There are 3 ways to turn a row about zero (a turn may also mirror it). The second row of each pair is the first, turned, with some noise. The first 21 pairs use one turn. New pairs use 2 turns, one after the other, and a turn may come again.
Known pairs, each followed by its turns in order:
[ 1.17 -1.41  3.44  1.81  1.77  1.74]
[-0.62  3.20  0.44 -3.63 -0.27  0.21] | q550

[-0.33 -0.05 -0.02  2.33 -0.84 -0.30]
[ 0.44 -0.59 -2.31  0.73 -0.31  0.08] | q419

[-1.22 -0.39 -0.17 -0.07 -0.02  1.62]
[-0.98  0.71  0.40  1.14 -0.71 -0.14] | q419

[-0.43 -0.38  0.68 -0.06  1.12  0.71]
[ 0.07  0.66  1.45 -0.83  0.10  0.24] | q550

[-1.45 -1.67  1.79  1.61 -1.25  1.81]
[-2.21 -0.27  0.99 -2.40 -1.79  1.07] | q550

[2.22 2.51 1.83 0.17 2.36 0.26]
[-0.89 -2.87 -1.12 -2.41 -2.28 -0.06] | q106

[-2.33  0.03  1.09  3.37  0.25 -3.02]
[ 1.76 -2.54  0.10 -3.38 -0.81 -2.52] | q550

[-1.50  1.06 -1.88 -0.03  1.31  0.00]
[-0.90 -0.45  2.12 -1.09  1.36 -0.13] | q106

[-3.16  0.18  0.51  0.40  1.23  2.01]
[-1.82 -0.89 -0.82 -0.02  2.94 -1.59] | q106

[ 2.55  1.33 -0.43  1.51 -3.16 -3.92]
[ 0.44 -1.96 -5.55  0.05  0.59 -1.35] | q550

[-0.97  2.50 -1.48 -1.80  0.31  0.12]
[ 1.58  1.80  1.34  0.09  1.03 -1.75] | q419

[ 2.14  1.04  1.36 -2.93 -0.63  0.85]
[-2.36  1.13 -1.03 -0.43 -2.86  0.71] | q106

[ 2.65  0.34 -1.03 -3.49  0.79  0.70]
[ 0.31  1.90 -0.12  2.78  2.53  1.36] | q550

[-0.36  0.18  0.65 -1.62  1.48 -0.47]
[-0.18  0.40  1.41 -1.52 -0.60 -0.52] | q419

[ 4.43 -1.20 -0.76  0.32  0.02  1.30]
[ 0.96  0.15 -1.70 -1.14 -1.61  4.09] | q106

[-2.47 -0.50  1.12 -1.15 -2.79  1.96]
[ 0.04 -1.17  1.55  3.24 -2.15 -1.29] | q419

[-0.79 -1.38  2.59 -2.87  1.26  1.90]
[-3.64 -0.70 -2.23  2.10 -0.32  0.04] | q106

[ 0.97 -1.04  0.01 -0.17 -0.95 -2.11]
[-0.03 -2.20 -0.30 -1.08  1.00 -0.10] | q419

[ 0.09 -1.14 -1.41 -1.94  0.25  1.96]
[-1.73  0.99  1.52  2.04  0.81  0.79] | q550

[ 0.39  3.37  2.32 -1.84  0.79  1.88]
[ 2.97  2.10  2.76 -0.15 -1.45  1.58] | q419

[ 1.59  2.09  0.22 -1.89  1.64  1.19]
[-2.71 -0.94 -0.05 -2.05 -1.75  0.67] | q106

New pairs, each followed by its turns in order:
[ 3.70 -2.17 -2.07 -0.40 -0.97 -1.59]
[ 0.31 -2.59  3.44 -0.47  2.57 -0.41] | q550 q106

[ 0.42  0.85  0.44 -1.06  0.67  0.88]
[-0.38  0.02  0.51  0.87 -0.34 -1.47] | q106 q419

[-1.37 -0.15  0.31  1.28 -0.93  3.86]
[-1.01 -1.98 -0.56 -0.35 -2.21  3.02] | q550 q550

[-1.50 -1.63 -0.52  0.96 -1.14 -1.20]
[1.50 0.22 1.74 1.60 1.15 0.27] | q419 q106

[-1.80  1.78 -0.55  0.58 -1.93 -2.47]
[-0.50 -1.81 -0.94 -2.26  2.73  0.20] | q419 q419

[ 0.98 -0.50 -1.83  0.77 -2.15  0.95]
[ 1.18  0.99  1.15  0.32  2.41 -1.20] | q550 q106

[-2.43 -0.94 -3.50  0.80  0.25 -3.73]
[-0.88 -1.30  0.12 -3.39  3.77 -2.25] | q550 q550

[-2.14 -1.75 -0.77 -1.39 -1.05 -2.52]
[ 0.80 -0.29  1.90  3.56 -0.47 -0.56] | q419 q106

[-0.77  1.55 -2.66 -0.35  0.57 -2.99]
[ 1.10 -1.71  1.14 -1.15 -2.87  1.63] | q106 q419

[ 1.34 -4.85  1.25 -0.37 -2.64 -0.72]
[-4.72 -1.29 -0.87  1.38 -2.84 -0.95] | q419 q419

[-0.47  0.41  0.83  2.99 -0.60 -1.88]
[-0.34  0.98 -2.29 -0.36  2.46 -1.01] | q106 q550

[ 2.21  0.07 -0.75  0.50 -0.84 -2.07]
[-1.14  1.06 -1.06 -1.31  2.16 -1.33] | q550 q419

[-0.99  0.88  3.11  1.53 -1.85  1.39]
[ 2.63  2.58 -1.58 -0.65 -0.12  1.04] | q419 q106

[ 2.25  1.35  1.27  4.07 -2.34 -0.68]
[ 0.46  1.90  1.30 -0.99 -3.72  3.19] | q106 q106

[ 0.58 -0.75 -2.03 -0.10 -0.01 -3.47]
[-2.32  0.41  1.02 -2.67  0.79 -1.51] | q419 q419

[-0.46 -0.18 -2.30 -2.65 -3.48 -1.43]
[-3.10  0.43  2.55 -1.37 -0.74 -2.79] | q550 q550

[-1.33 -1.54 -1.37  0.83 -2.05 -1.35]
[-1.69 -2.01  1.78 -0.91  1.49 -0.43] | q550 q550

[-1.71 -1.27 -0.47 -0.37 -0.18  0.59]
[ 0.07 -1.80  0.28 -0.81  0.95 -0.62] | q106 q106

[-1.55  0.49 -1.95 -2.46  0.04 -3.42]
[-1.65  2.16  0.49 -2.25  2.03 -2.46] | q550 q550

[-0.63 -0.38  2.46 -1.13  1.01  1.46]
[-0.12  2.26 -1.78  0.39 -0.41 -1.77] | q419 q106

[ 0.90  1.25 -0.10 -0.77  1.17  2.63]
[ 1.02  0.75 -1.78  0.01 -2.54  0.33] | q550 q550

[-2.72  0.70 -2.57  0.64  0.18 -0.75]
[ 1.25 -0.77  3.51 -0.45 -0.79 -0.69] | q419 q106

[ 0.17  2.97 -0.30 -1.37 -1.43 -0.34]
[-1.22  1.50  0.90  0.43 -1.48 -2.25] | q106 q106

[ 1.58 -0.07  2.21 -1.29  1.75  0.48]
[ 0.56 -0.06  2.61  1.58 -1.52  0.75] | q419 q419

[ 0.53 -2.20  0.19  0.26  2.47  0.43]
[-2.25  1.02  1.68 -0.30 -0.43 -1.06] | q106 q550

[-2.47 -3.99 -1.16  1.64  0.72  0.74]
[-1.21 -0.82 -0.23  4.08 -0.30 -3.03] | q550 q106

[-1.03  2.71  2.21 -0.87  0.26  0.23]
[ 0.24 -2.18 -0.22 -0.79  0.11 -3.09] | q106 q419

[-0.45  0.68 -0.53  2.17 -1.29 -2.71]
[-0.98 -0.06 -0.29  1.96  2.44 -2.25] | q419 q550

[-1.59 -1.97 -1.49 -0.81  2.87 -0.31]
[ 1.30  0.71  0.95 -0.52 -1.42 -3.44] | q419 q419

[ 0.28 -0.02  0.25 -2.24  1.54 -1.05]
[ 0.61  0.83 -1.28  1.35  1.62 -1.39] | q106 q106

[ 0.21 -0.21 -0.34 -0.67 -1.50 -1.08]
[ 2.04 -0.22 -0.46  0.26 -0.28  0.57] | q106 q419

[-1.76  0.72  4.63 -0.84  2.45 -0.23]
[-0.92  4.71 -1.15  0.61 -3.01 -0.79] | q419 q106

[ 2.12 -4.36 -1.55 -0.46  1.20  1.16]
[-1.79  3.26 -0.94  2.86 -0.45  2.61] | q106 q419

[-0.23  0.36 -3.26  1.69  1.19  0.00]
[ 2.29 -0.27  0.96  1.71 -0.79 -1.98] | q419 q550

[-1.87 -1.40 -1.62  0.31 -0.24 -0.34]
[ 0.73 -0.40 -0.30  2.76  0.34 -0.77] | q550 q106

